There are 3 ways to turn a row about zero (a turn may also mirror it). The second row of each pair is the first, turned, with some noise. The first 21 pairs use one turn. New pairs use 2 turns, one after the other, and a turn may come again.
Some pairs, each with its turns in order after it:
[ 0.74 -2.96 -3.65 -4.02  2.53 -1.22]
[-2.39  3.09 -0.88  4.30 -2.26  3.00]
S

[-4.34 -3.46 -1.69  2.03 -1.45 -3.73]
[-4.64  2.91  1.61 -0.26  4.23 -2.64]
Y

[ 0.57  3.92  0.07 -3.80 -4.46 -1.88]
[ 4.15 -4.11 -1.35  1.60 -3.57 -0.33]
S

[-4.68  2.13  0.80 -1.09 -0.29 -3.09]
[-2.16  4.40  1.30  2.77 -0.94  0.15]
Y

[ 2.22  1.07  2.22 -3.54  4.67  2.60]
[-0.10 -1.92  2.17  4.72  3.34  3.93]
S

[ 2.89  0.35  3.39 -1.85  2.37  1.66]
[ 1.86 -2.02 -3.95  0.88 -2.60  1.40]
Y

[ 1.05 -1.04  2.04  0.40  2.23  3.11]
[-1.24  0.01  3.30  0.46  2.62  0.78]
S

[-0.78  4.68  2.95  1.60  2.23  2.71]
[ 1.82 -1.87  1.24  4.40 -3.71 -0.14]
Y

[ 3.92 -2.94  1.94 -3.54  3.01  4.01]
[-1.08  1.09  5.74  3.70  1.53  3.71]
S

[ 1.63  3.53  2.13  1.54 -1.97 -2.09]
[ 4.46 -1.75 -0.35 -2.25 -0.14  0.61]
S

[-3.70 -5.01 -3.15 -4.89  0.42  4.12]
[-5.51  2.59  3.91 -3.85 -0.79 -4.75]
A

[-0.95  4.66  1.90 -2.39  2.46 -4.08]
[ 3.56 -5.73 -0.66  0.37  1.55 -2.19]
A

[ 1.63  3.05  0.31  1.95 -0.82  3.13]
[ 3.36 -2.88  2.20  1.35 -1.11  0.66]
Y

[-1.96  4.42  1.35  2.00 -1.83  3.84]
[ 1.70 -0.76 -0.79 -4.24 -3.37  3.01]
A

[ 4.11  2.27 -0.61  4.79  4.18  2.68]
[-1.95 -1.60 -3.81  4.12 -4.60  3.71]
A

[ 3.14 -0.33  1.61 -1.55 -4.00  2.48]
[ 2.58  3.35  3.67  0.31 -1.57  2.06]
A

[-3.48 -1.88  1.12  0.69 -2.38 -4.59]
[-3.48  3.69  0.30  1.96  3.39 -0.38]
Y

[ 2.58  2.94  3.05 -0.10 -3.31  3.94]
[ 3.54  0.48  2.71 -0.81 -3.13  4.16]
A

[ 4.38 -2.38  3.35  1.80 -2.71  3.18]
[ 0.27  3.97  3.17  2.26 -0.92  5.34]
A

[ 2.50  1.71 -0.89 -0.78  1.57  1.78]
[ 1.42 -2.43  0.34 -1.38 -2.47  1.31]
Y

[-1.77  0.40 -0.27  1.88 -1.87 -4.79]
[ 2.50  1.76 -3.50 -1.41 -0.83 -2.36]
S

New pairs. What belongs after each?
[0.85 3.39 3.50 4.31 4.26 3.75]
[-3.21  6.19  2.05 -3.93 -1.98  1.57]
A A

[-2.48 -4.76 -0.43  2.96  0.41  3.51]
[ 1.37 -5.63  0.07 -3.05  2.60 -0.40]
S A

[ 1.26 -1.78  0.77 -3.71  1.80  2.79]
[ 1.19 -0.85  1.00 -1.95  3.11  3.27]
A A

[ 4.67  2.57 -4.65 -1.84 -0.93  0.16]
[ 5.42  3.00 -3.75  1.84  0.98  0.98]
A A

[-1.19  4.41 -2.33 -3.19 -2.58 -0.82]
[ 1.62 -5.44  2.98 -0.30  1.54 -0.46]
Y S

[-1.70 -3.66  2.93  1.73 -0.91  1.95]
[-5.41 -2.39  0.36 -1.14 -0.23  1.38]
Y Y

[-4.72  3.25  2.88 -1.46 -0.46 -0.73]
[ 0.35  1.03 -5.50 -3.67 -0.72 -0.38]
A Y

[ 1.76  4.76 -0.17  4.71 -4.46  3.63]
[ 3.87  4.44  1.92 -0.95 -5.98 -1.10]
A A

[-1.23 -4.49 -2.01 -2.45 -3.30  3.50]
[-0.45  2.69  0.42  5.72  3.32  0.32]
S Y

[ 3.16  3.65 -1.24  4.62  3.50  2.89]
[-2.52  3.91  3.43  0.60  4.05  3.12]
Y A

[-0.10  1.28 -2.68  2.60 -0.90 -3.76]
[-1.82 -1.94  2.84 -3.85 -1.60  1.41]
A Y

[-3.71  1.95  1.91  3.99 -0.31  2.42]
[ 3.52  2.87 -0.07 -3.76  3.26 -0.33]
Y S

[-0.11 -1.08 -1.65 -2.48  0.96  3.36]
[ 2.56 -0.25 -0.12  1.40 -3.26  1.67]
Y S

[-0.26 -2.69  1.47  3.25  1.16  4.19]
[-2.71 -3.20  0.99  0.84  0.75 -4.05]
A S

[-4.72  0.64 -2.52  2.46 -4.65  1.29]
[-3.32  6.02 -0.45 -0.97  2.01  1.86]
S Y

[-2.98 -2.59 -0.13 -4.57  0.82 -1.20]
[-2.69 -1.46  3.95  2.84  2.28 -0.01]
S Y

[ 3.47 -2.83  1.78 -4.40 -4.53  3.07]
[ 1.32 -3.53  0.57 -6.14 -3.58  3.54]
Y Y

[-0.16  0.08  3.54  1.11  2.17  3.36]
[-2.56 -4.28  1.30  1.16  0.64  0.90]
S A

[-2.00 -0.02 -1.06  4.50  2.07  0.83]
[-4.90 -0.58 -1.34  1.03 -3.09 -1.66]
A S

[-1.59 -2.38 -2.28 -3.24 -0.49  4.58]
[ 3.60 -2.22 -1.68  2.01 -0.85 -3.84]
A S

[-4.65  1.09  4.32  5.00  3.63  4.70]
[ 1.43  2.82 -4.17  2.44  7.48  3.71]
Y A

[ 1.40 -4.69 -4.56 -1.89  1.77  2.07]
[-0.62  4.80 -3.10 -3.29 -1.99  2.68]
Y Y

[-1.42  4.20 -3.24  2.81  2.18 -0.93]
[ 0.10 -0.26  3.37 -2.80  3.38  4.12]
Y A

[ 2.23  0.37 -3.49  1.03  0.45  0.42]
[-2.12 -2.69  1.76  0.97 -1.63 -1.56]
S S

[-2.02 -1.80  3.89 -4.70  3.93 -0.49]
[-3.37 -6.02  2.04  2.71  0.11 -1.58]
S Y

[ 1.62  2.86 -1.43 -3.83  3.54 -0.41]
[ 4.83  2.86  0.87 -0.69  2.77  0.91]
Y Y

[-1.09  1.84 -3.21 -1.34 -3.10  4.43]
[ 2.00 -2.06 -3.80  1.70 -0.96  4.82]
Y Y

[ 0.89  1.62 -3.11  3.38 -3.56 -3.78]
[ 2.30  3.44  0.83 -4.21  0.54  3.93]
S Y

[-3.05  1.54  4.21 -3.16  0.71  0.98]
[-4.41 -3.60 -1.21  0.11  1.92 -1.09]
S Y

[ 1.23 -4.13 -3.61  2.30 -4.35  2.49]
[ 2.55  6.02 -0.48  3.29  0.44  2.23]
S Y

